There are 4 ways to turn a row about zero (a turn may also mirror it). The second row of each pair is the first, turned, with some noise. The first 28 pairs use one turn. New pairs use 2 turns, one after the other, and a turn may come again.
In the rows, zero is written as 128.
Some pairs, each with its turns in order after it:
[171  94 126 111 172 122]
[116  88  73 112 120 143] | duv

[148  93 116 116 154 125]
[123 135 126 141 108  83] | Dupeb

[ 96 122  95 149 138 173]
[155 174 120 139 126 166] | pov

[ 96 155 102 156 168 166]
[140 186 136 168 153 151] | Dupeb

[138 127 117  93 130 156]
[140 133 140 136  93 155] | vofe

[ 77 173 108 117  89 136]
[197 104 100 123 147 145] | pov

[151 156 111 165 114 171]
[127  83 102 109 134 171] | vofe

[168 106 158 150  78  84]
[ 81  74 137  83 140 109] | Dupeb

[176 131 121  90 162 122]
[115 146  82 130  85 101] | Dupeb

[150 164 158 179 116 174]
[137 148 176 109 190 141] | pov

[123 173 128 170 129 141]
[ 94 135 179 122 141 138] | duv

[154  89 144 122 136  87]
[109  88 118 128 118  80] | Dupeb

[136 179  81 105 144 111]
[158 111 111 187 142  99] | pov

[160 147  86 146 164  95]
[111 169  84 121 156  93] | Dupeb

[ 79  85 154  87  84 128]
[174 172  98 146  95  84] | vofe

[113 112  79 145 175 175]
[ 83  85 118 176  96 150] | vofe

[125 164 175 171  85  86]
[123 134 179 200 149 154] | duv

[177  80 123 124 152 125]
[145  91 184 146 119 114] | vofe

[ 84 113 127 146 174  85]
[165  88 156 114  94 164] | duv

[152 121 102 158 161 148]
[104  79 141 142 130 143] | vofe

[129  86 164 177 164  91]
[123  58 139 160  92 149] | duv

[ 95 123 125  88 102 166]
[148 180 120 118 109  92] | duv

[123 157 124 152 152  83]
[134 105 160 124 143 176] | duv

[136 131 109 168  85 147]
[110 147 168  90 152 141] | Dupeb

[106 175 139 150  97 168]
[133 130  67 113 143 170] | vofe

[172 163 145  91 132 173]
[161 121 198 143 126  99] | pov

[174 167 115 129 139 110]
[119 109 146 171 157  97] | pov

[125 116 137 130 105 129]
[121 115 131 110 127 144] | pov

New pairs. What belongs after each?
[174 120  89 114 115 177]
[148 184 112  82 130 150] | Dupeb vofe

[118 167 171  79 135  78]
[147 174 173 100 120  72] | Dupeb Dupeb

[147  85  96 103 149 111]
[121 142 153  80 139  94] | Dupeb vofe

[ 82 143 114 138 126 160]
[135 126 169 169 141 118] | pov pov

[115 135 174  81  81 149]
[145 109 118 151 207 130] | duv pov

[143 159  84 103 111 143]
[158 125 154 105  90 156] | vofe Dupeb

[ 87 108 131  93  87 116]
[119 138 136  58 125 131] | vofe vofe

[155 141 114  91 178 119]
[160 150  88 151 161 142] | vofe vofe

[ 89 178 167 106  96  89]
[ 78 166 147  99 120 186] | vofe vofe

[ 88 104  96 122  95  96]
[183 140 137 146 165 143] | vofe duv

[106 169 163 154 103  82]
[110 148 102 169  73 101] | pov pov

[154  98 123 169 157  94]
[127 142 144 166 156  79] | vofe vofe

[171  78  99 103 174 103]
[ 93 111 129  46 137 121] | vofe pov

[122 143 169 148 100  84]
[108 166 152 102 173 145] | duv pov

[142 154  99 136 113 104]
[121  83 133 113 116 118] | pov duv

[170 136 103 173  79 134]
[161 121  58 117 114 107] | vofe duv

[105 124 109 112 104 107]
[133 113 112 118 143  92] | pov duv

[140  79 156 158  83  92]
[173 104  99 151  67 134] | Dupeb duv

[178 140  99  81  91 116]
[144 166 143  87  68 130] | Dupeb vofe

[106  77 119 122  83  81]
[ 62 133 123 108 139  79] | duv Dupeb

[144 109 175 161 168 100]
[103 123 157 166 184 118] | vofe vofe

[173 178 129 158 156 156]
[198 148  99 131 154 134] | Dupeb pov

[145 177 126 132 150  98]
[139  77 138 120 128 161] | pov duv

[178 176  92 153 134 107]
[120 122 117  77  63 138] | duv duv

[154 103  92 124 121 107]
[131 112 162 131 116  91] | pov duv

[157 127 120 170  80 121]
[115 120 125 101  67 111] | pov duv

[121 116 167 153 165  83]
[108 119 127 150 111  62] | duv duv

[155 122 130 168 103 108]
[ 92 168 111 110 130 131] | duv pov

[172 138 116 165 111 175]
[123 109  78 113 107  78] | vofe duv

[141  88 147  78  92 139]
[128  89 151  82  96 158] | pov pov

[156  93  94 158 146  99]
[135 103 159 170 103  91] | duv vofe

[ 89 177  88 170 169 151]
[ 93 193  94 160 147 165] | Dupeb Dupeb

[ 99 133  93 127 138 132]
[126 106 148 128 107  97] | duv pov

[133 127 179  77 166  99]
[136 140 182  87 164  86] | Dupeb Dupeb

[124  88  88 132 145  81]
[146  61 119 130 157 124] | vofe Dupeb

[112 167 111 154  89 140]
[124 163 138 147 179 138] | duv vofe

[142 143  79 140  77 101]
[ 90 170 132 144 129  71] | duv pov

[ 79 138 122 127  82 110]
[101 140 126 149  72 103] | Dupeb Dupeb

[ 90 133 147  96 151 178]
[156 142 156  73 136 161] | pov vofe

[ 78 172  82 114 154  90]
[101 137 108 137  43 149] | duv Dupeb

